The groups are shells around one centre, one inside the other: the same stretched ball of 6 dimensions in 8 sizes.
In the rows, 128 means zero.
Known rows, each followed by its group:
[111 107  61 191 180 126 141 144 143] | J592
[130 141 135 146 154 105 126 116 114] | J502
[113 130 101 165 149 122 146 134 126] | J881
[171 150 131 170 141  78 122 115 117] | J592
[132 136 139 141 147  98 141 127 101] | J881
[125 130  99 183 153 111 153 131 117] | J881
[131  73  66 211 204  89 127 155 135] | J592
[155 139  71 163 185 112 128 125 136] | J592
[131 163 120 149 144 121 138 108 119] | J81
[164 144 103 188 132  88 145 133 122] | J62
[126 142 113 137 147 117 134 130 126] | J407
[131 141 100 169 161 115 156 124 109] | J592
[129 174 110 120 150 137 114 105 143] | J564
[154 163 153 122 124  93 122 117 113] | J81
[125  81  88 200 180  89 133 155 127] | J502
[157 102  87 167 198  83 124 144 121] | J502
[142 163 117 139 153 116 133 110 119] | J62
[141 175 142 120 118 113 131 113 119] | J407
[113 105  78 180 183 118 143 142 128] | J881
[131  68  82 215 193  79 140 160 118] | J502
[152 175 139 145 124 105 126 104 121] | J881
[155  86  86 210 178  69 137 155 120] | J407
[145 123  82 190 175 102 137 131 127] | J62
[152 126  95 171 162  93 145 140 117] | J62
[144 149 139 136 137  98 109 119 129] | J564
[132 175 131 124 113 124 131 117 131] | J564
[170 138  89 197 149  86 149 134 120] | J768
[135 108  62 216 170 105 150 146 135] | J81
[145 108 117 169 155  79 136 148 114] | J62
[140 112 138 135 170  82 119 137 106] | J768
[124 120  98 165 154 110 151 144 119] | J81
[145  92  97 169 204  81 139 146 101] | J768
[127 133  94 153 185 120 122 119 131] | J81
[132 123 111 162 149  99 151 143 110] | J881
[140 178 146 147  84 109 143 118 123] | J564
[147 117  87 196 151  92 140 146 132] | J62
[149 150 132 145 119  94 137 133 118] | J768
[143 132  88 211 135 101 152 137 130] | J407
[142 152 131 162 113 100 133 126 127] | J62
[117 139  96 149 155 129 129 129 140] | J502
[121 176 117 125 134 139 130 108 134] | J81
[139 108  92 187 176  94 119 137 136] | J768
[160 186 135 153 105 103 149 109 112] | J768
[152 186 106 138 136 126 125 103 139] | J564
[173 126 131 167 156  64 118 130 112] | J592
[158 104 107 193 173  70 146 143 101] | J502
[135 140  83 169 171 120 127 122 139] | J881
[135 104 124 147 171  84 133 145 105] | J81
[151 172 116 175 122 110 130 107 134] | J564
[113 109 104 154 180 112 148 139 108] | J768
[115 133  95 163 155 125 139 131 133] | J407
[178 148 117 175 146  77 127 121 119] | J564
[166 136 102 219 131  79 136 130 131] | J592
[144 118 112 183 158  87 125 132 124] | J407
[147 142 136 112 164  96 115 122 113] | J502
[133 177 130 116 131 127 127 109 127] | J407

New rows. What belongs after each?
[145  65  93 200 201  63 147 164  99] | J592
[169 168 145 132 117  86 124 120 118] | J592
[135 136  99 154 142 111 139 140 131] | J592
[153 170 124 166 106 103 140 119 127] | J62
[155 140 125 119 163  93 118 129 117] | J592
[160 103  85 208 168  75 143 149 120] | J62
[154 153 113 180 124  96 153 127 115] | J62
[129 170 127 134 133 125 127 108 129] | J62
[165 167 128 150 120  93 133 120 121] | J881
[132 103  87 169 200 101 129 137 121] | J62
[155 105 139 160 163  62 136 143  92] | J592
[166 140 142 129 152  76 117 126 109] | J592
[151 151 159 151 102  81 124 125 118] | J592
[154 114  99 206 138  79 150 150 120] | J62
[135  96  94 181 193  91 136 142 113] | J62
[157 101  93 192 168  74 156 155 105] | J564
[148 111  76 181 193  97 133 139 126] | J62
[150 149 107 122 175 109 132 122 113] | J564
[122 114 138 139 149  94 128 141 112] | J592
[145 126 101 201 127  91 151 144 125] | J62
[146 127 137 191 101  75 154 147 110] | J592
[169 134 121 213 119  69 139 133 121] | J768
[112 150 112 126 154 135 124 119 135] | J502
[153  84  87 217 178  69 146 156 113] | J407
[144  65  75 234 185  67 156 168 111] | J768
[129 147 142 128 144 107 128 118 112] | J62
[161 193 144 139  95 105 131 106 125] | J502
[154 158 152 146 118  88 132 118 109] | J62
[136 142  99 193 127 108 152 132 129] | J62
[134 151  88 145 157 127 132 125 138] | J502
[146 112 119 165 149  80 139 149 112] | J81
[153 123 105 197 153  84 134 132 123] | J62
[152  91  73 192 194  82 146 156 115] | J502
[149 168 158 156  97  92 145 116 105] | J502
[125  91 106 167 201  92 124 138 112] | J592
[149 144  97 187 144 102 151 127 119] | J62
[129 135 114 147 169 111 121 121 125] | J62
[174  97  99 228 148  52 142 156 117] | J564
[150  77  82 225 175  67 146 162 118] | J881
[162 177 157 139 108  91 122 108 117] | J502
[155 106  82 198 167  83 130 149 135] | J502
[122  83  67 202 188 101 151 159 124] | J81
[137 106 130 191 142  76 129 142 118] | J592
[115 162 122 142 136 133 138 111 125] | J502
[156 159 124 154 126  97 146 125 112] | J407
[142 194 132 140 111 126 128  97 133] | J768
[172 131 113 182 147  73 118 132 129] | J592
[113 101  96 205 148 103 151 149 125] | J592
[133 158 107 166 124 119 137 122 137] | J407
[171 123 114 190 145  67 132 139 117] | J881
[117 149 126 153 134 122 125 116 133] | J592
